The rows of a group lie close to one hidden flat surface of 12 dimensions, which may be shifted away from zero. Surfaces can cross.
In the rows, 128 means zero.
Known rows, each followed by its group:
[106 116  99 115  79 122 107 153  88 194 145 136 120 129 139 109 129] => k_615
[ 95 135 156 155 101 104 120 114 111 206 158 167 130 125 152 119 175] => k_615
[121 147 132 111 141 164 146  75 133  68 147 160 113  83 184 108 131] => k_726
[183 104 112 112  82 150 149 202 156 175 103 164  85 104 120 109  97] => k_615
[100 142 100 124 141 157  95 126 152 108 126 131 104 118  59 159  92] => k_726
[161 127 134 147 164 127 133 139 143 143 109 132 140 118 170 114 132] => k_296
[102  86 136 159  99  93 134 190 126 140  91 128 103 163  81 158  96] => k_615
[104 132 151 158  70  87  66 158 110 187  98 118 148 163 148 127  96] => k_615
[119  99 122 150 132 111 133 154  82 200 115 126 113 153 155 140 137] => k_726
[138  49 119 152  96  79 163 118  91 140  90 123 140 128  92  98 130] => k_296
[147 127 118 120 135 119 135 139 122 157 160 133 137 136  54 125 151] => k_545
[127  64 134  94 124 126 118 211 238 227 116 178 133 103 104 173 103] => k_615
[111 138  95 174 116 130 103 152 122 114 111  73 196 131 153 137 122] => k_96
[154 132 144 191 139 113 122 137  86 143  80 112 117  92 129 120  90] => k_545
[170 140 156 239 161 125 135  82 162  92 114  97 163 166 108 127 186] => k_96
[115 169 139 214 153 126 127 154 121 118  76 122 113 116 106 174 123] => k_96
[172 131 122 111  57 158 130 159 163  99 150 124 146 202 171 144 158] => k_615
[ 87  96  80 110  68 133  78 144 157 122 123 137  98 133 129 114 105] => k_296
[108 131 128 103 177 142 146 127 137 122 140 157 117  96 116 142 106] => k_726
[146 149 120 156 101 142 102 137 132 158 120 162 116  87 151 131 143] => k_726
[171 119 130 177 101 133 130 113  95 135 156 111 142 110 133 136 164] => k_545
[126 102  72 139 107 155 108 110  47 142 168  85 134  78 169 116 128] => k_545
[109 120 114 215 109 154 148 115 161  98 128 157  61 120 106 170 199] => k_96
[142 119 125 127 137 122 125  84 130 139 112 151 103 126 117 140 177] => k_96
[132  93 127 144 169 113 209 128  75 118 112 117 169 108 106 153 137] => k_296
[104  69 140 123 185 118 137 112 121 162  89 144  80 122 170 163 112] => k_726
[144 169 132 167  94 160 118 137 128 140 120 146  94 123 151 138 139] => k_615
[ 31 144 179 166 153 102 156 126 107 104 140 160  85 147 158 135 115] => k_96
[145 152  81 174 150 176 120 127 104  99 167  70 166 113 104 154 143] => k_545
[113 119 163  82 107  94 174  93  82 116 110 196  56 116 118  82 109] => k_296
[158 110 127 135 150 119 133 134 120 169 126 127 148  98 137 106 123] => k_545
[119 151 105 226 113 123 110 159 127  48  97 105  61 170 121  91 112] => k_296
[157 164 141 147  83 133 150 104 134 103 155 171 112 129  91  96 171] => k_726
[ 97 113 121 165 143 115  73 144 133 121  89 125  86 162 162 178 131] => k_296
[105 118 111 110 150 138 152 122 120 104 139 151  87 126 125 140 140] => k_296
[137 124 109 109  87 135  96 175 142 175 128 128 136 144 117 131 111] => k_615
[130 141 146 140  81 102 129 113 146  85  82 131 135 137  79 109 114] => k_96
[163  73 140 174  81 128  93 150 157 182 140 128 127  82  75 195 132] => k_545
[135 135 126 128 127 132 150 111 151  66 160 151  92 172 135  76 163] => k_296
[149 138 139 163 111 133  87 127 130 127 129  98 152 118  83 154  99] => k_545
[130  87 176 156 106 101  98  93 171 136  64 141 102 162 141 133  99] => k_726
[147 149 139 171  52 134  91  83 113 131 111 121 100 192 146 103 152] => k_726
[149 147 160 188 135 128  49 139  79 147 135  53 184 105  94 213  62] => k_545
[155 130 122 125  95 130 163 121 113 133 130 147 147 106 144  77 133] => k_296
[154 103  68 163 121 127 106 151 129 160 161 114 182  94 101 136 185] => k_726
[135  95 100 187 182 118 133 110 112 103 106  69 165 157 147 128 157] => k_545
[154  96 129 155 138 110 164 138 105 140 148 110 168 116 115 102 138] => k_545
[158 178  83 106 156 174 120 146 103 168 102 145 114  46 135 143 129] => k_96
[ 80  84  83 153 109 120 120 137 132 127 155  97 164 147 130 141 167] => k_96
[ 63 154 154  39 121 110  87 111 101 104 143 119 138 195 154 133  62] => k_615
[141 121 119 178 105 141 116 133 128 152 123 117 136 126 158 128 147] => k_615
[120 133 102 151 207 127 188 161  83 175 148 133 122  75  82  74 113] => k_96
[136 116 134 111 159 110 112 129 148 140 125 123 157 157 120 125 124] => k_296
[190 102 161 175  79 120 147 100 144 114 146 121 163 116 123  99 150] => k_545
[175 120 128 111 134 153 130 128 189 161 106 156 109  89  80  90  88] => k_615
[132 153 104 116 145 131 125  88 101 107 139 108 143 143  87 124 154] => k_96
[ 93 114 131  92 156 120 148 145 126 146 147 159 129 115 129 141 115] => k_726
[ 73  99  93 118 140  91 184 123  12 106 123 115 106 124 136 128 153] => k_96
[118 103 110 150 164 164 142 129 127 161 126 118  82 171 116 183 152] => k_726
[ 76 118  87 137 143 147 163 120 125  60 134  93 151  94 129  77  79] => k_96
[152  70 123 140 183 140 173 112 101 151 172 127 127  91 139 175 183] => k_545
[145  58 154  93 216 101 134  72 162 153 129 130 152 161 112 160 161] => k_726
[132 167 156 123  99 133 118 100 152  95  72 153 127  99 189 129 112] => k_96
[146 169 147 138 145 137 117 111 103 165 149 127 153 149 173 126 158] => k_615
[145 143 152 145 184 131 184 101 128  64 139 136 122 155 165 103 161] => k_296
[117 116  79 103 155 158  95 136 131 144 116 110 145  91 153 131  88] => k_296
[157 153 111 193 167 142 115 132 114 120  80  99 132 107 132 111 103] => k_545
[122 126 112 152 130 130  91 147 126 134  88 127 102 112 218  91  89] => k_296
[149 111 106  71 130 144 145 137 101 148 136 136  95 135 135 108 110] => k_615
[136  94 120 193  85 165 125  99 174  99  97 121  96 140 168 137 142] => k_726

New rows, each followed by its group:
[148  92 154 146 162 107 117 123 116 164 118 110 160 107 165 150 113] => k_545
[146 131 102 196 198 130 175 183  87 119 113 104 123 115 135 113 127] => k_296
[127 109 114 154 167 137 156 141 138 120 131 118 138 120 129 149 146] => k_545
[109 140 132 183 144 112 106 162 119 175 109 118 152 119 154 132 122] => k_96
[156 130 128 143 152  99 144 119  90 123 131 126 106 165 131  63 150] => k_296
[ 62 124  99 152 189 141 127 136 112 158 172 119 120 124 113 143 140] => k_96
[154 129 108 135 190 136 135 146 150 147  94 116 160  96  87 169 141] => k_96
[111  89  85 129 150 138 165 119 132 101 136 126 125 120 106 178 193] => k_96
[142 143 123 111 149 125 129 139 127 156 131 163  96 133  95 128 142] => k_296
[ 72 104 130 161 144 106 166 100  79  95 118 133  89 124 145 107 127] => k_96
[116 109 121 111 173 123 138 131 139 111 126 113 161 139 144 125 111] => k_296
[161  95 117 152 135 120  93 120 128 178 109 138 115 134 210 124 176] => k_296
[139 127 101 106 153 132 136 125  90 162 148 133 114 104  86 108 129] => k_545
[116 152 149 131 126 111 102 171  85 203 131 128 159 142 207 141 124] => k_615
[126 148 122  82 176 144 165 156 119 166 115 168 131  59 156 144 128] => k_96
[ 71 160 143 146  74 159 149 174  70 112 170 150 109  62 218 162  94] => k_545
[152 148 103 121 150 136 114 111 116 136 176 124 183 119 119 125 175] => k_726
[121  77  68 161 155 127 128 154 129 101  98  86 115 114  97  91  82] => k_296
[112  89  90 171 120 106 138 140  94  90 117  69 176 156 141 112 123] => k_296
[166 143  92  82 118 166  22 108 145 189 112 108 121 138 134 135  98] => k_615
[118 137 116 111 175 190 155 120 139 148 148  98 100 199 101 146 115] => k_726
[ 97 115 151 177 141 108 136 127  98  72 124  92 134 140 102 182 103] => k_545
[133 139 115 148 107 134 110 107 110 122 114 155  93  89 124 112 125] => k_726
[109 133 127 164 156 130 139 107 154  58 128  99 163 182 134 148 161] => k_545
[100 126  94 148 112 145 142 138 139  95 130 114 147 112 131 139 144] => k_96
[141 135 139 151 111 133 141 127 127 147 129 172 104 105 142 126 159] => k_726
[121  86 135 110 119  79 120 125 104 153  89 134 129 137 106 107  93] => k_296
[114  87 120 122 136 113 134 114 155  95 136 124 131 172  82 153 159] => k_296
[104 146 142 118 152 130  97 109 119 138 140 162 125 117 189 187 162] => k_726
[105 100 114 167 154 108 113 163  98 147 118 118 162  95 180 164 131] => k_726
[150 105 142 156 104 132 128 115 177 136 110 135 133 148 125 117 130] => k_726
[138 143 157 196 151 119 154 123 118  91 105 126 121 142 139 150 148] => k_545
[ 90  84 101 151  87 114  96 119 141 162 149 123 142 144 149 119 166] => k_96
[155  92 146 129 102  96 110  84 100 172 138 134 145 145 205 111 182] => k_545
[ 90 133  85 169 149 149 123 121  58  63 143  57 138 121 113 151  95] => k_545
[149  50 136 111 138 109 120 151 177 181 108 124 157 148 151 144 121] => k_615
[130 142 168 139 167 109 104 145  73 174 152 120 136 127  92 211 124] => k_545
[101  85  90 149  68 100 123 166 122 121  79 108 152 117 131 143 131] => k_96
[121 119 111 131 142  83 131 149  89 121 141 102 136 190  77  86 130] => k_296
[175 119 184 123  98  94 154 156 143 162  96 162 125 160 137 101 114] => k_615
[114 107 112 125  81 125 116 101 108 127 141 147 119 109 183  97 147] => k_726
[110 112 129 103 114 123 110 135 135 168 138 136 135 139 143 127 119] => k_615
[136  79 112 148 136  99 147 113  89 115 108  88 174 142 131 105 128] => k_296
[ 75 124  84 148 109 135 165 165 114  88 154 106 163 122 124 133 144] => k_96
[102 134  94 160 145 169  93 124 183 138 133 129 118  94 120 141 125] => k_96
[116  84 116 169 133 154 187 169 138 155 131 131  93 158 111 158 155] => k_726
[141 142  95 117 163 148 174 159  83 144 164 111 144 114  88  91 115] => k_615
[126  46 149 103 147  99 139 114 109 173 143 139 130  94 158 148 128] => k_545
[132 128  93 107 124 128  94 104 129 111 152  97 161 178  89 115 146] => k_296
[169  99 149 167 126 124 174 100 132 120 134 152 114 117 149 114 186] => k_545
[136 146 133 142  75 171 107 110 179 130 111 148  83 149 118 119 110] => k_726
[102 150  91 112 139 160 126 135 133 123 137 134 132  93 137 142 133] => k_96
[101  84 190 128 153  74 174 151  81 132 146 130 148 114 122 163  90] => k_545
[158 132 165 148 167 104 190 160 158 110 133 146 158 153  97 112 141] => k_296
[151 143 126 181  44 160  96 129 181 136  97 135 104 147 122 109 113] => k_726
[113 163 163 143 143 139 130 135 120 109 150 128 141 122 144 185 124] => k_545
[119 121 119 133 117 119 153 143 122 103 124 132 126 128 117  99 111] => k_296
[120 125 137 121 127 127 145 157 110 173 144 151 114 127 151 136 135] => k_615
[127 108  91 132 138 150 125 165 110 216 130 132  87 140  97 149 132] => k_726
[148  45 141 140 113 154 203  83 161  64 159 137 119  50 145 111 122] => k_545
[ 88 152 144 137 150 149 113 118 159  74  86 139 101 101 160 145  62] => k_545
[ 98 155 126 196 129 130 136 204 144 123  96 115 165 110 140 182 120] => k_96
[157 130 129 108 153 148  88  55 174 111 164 158 156 110 166 162 203] => k_726
[142  96 112 125 137 115 127 121 135 125 116 120 133 131 147  76 117] => k_296
[142 122 106 123 141 151 126 141 150 150 152 126 138 102  95 135 130] => k_545
[137 118 147 177 134 111 146 131 127 119 123 134 116 144  83 160 157] => k_545
[142 173 131  60 145 134 111 136 173 116  91 138 177 112  97 174 114] => k_96
[129 108 135 103 150 151  99  88 203 149 141 127 165 122 128 127 116] => k_615
[ 67 110 112 154 109 149 145  98 165  59 132 137  97 106 123 105 106] => k_96
[139 129 113  84 164 233 179 128 214 154 151 153  96 105 166 113  99] => k_726
[114 109 134  96 177 105 204 215 167 152 142 137 219 104  92 144 127] => k_96
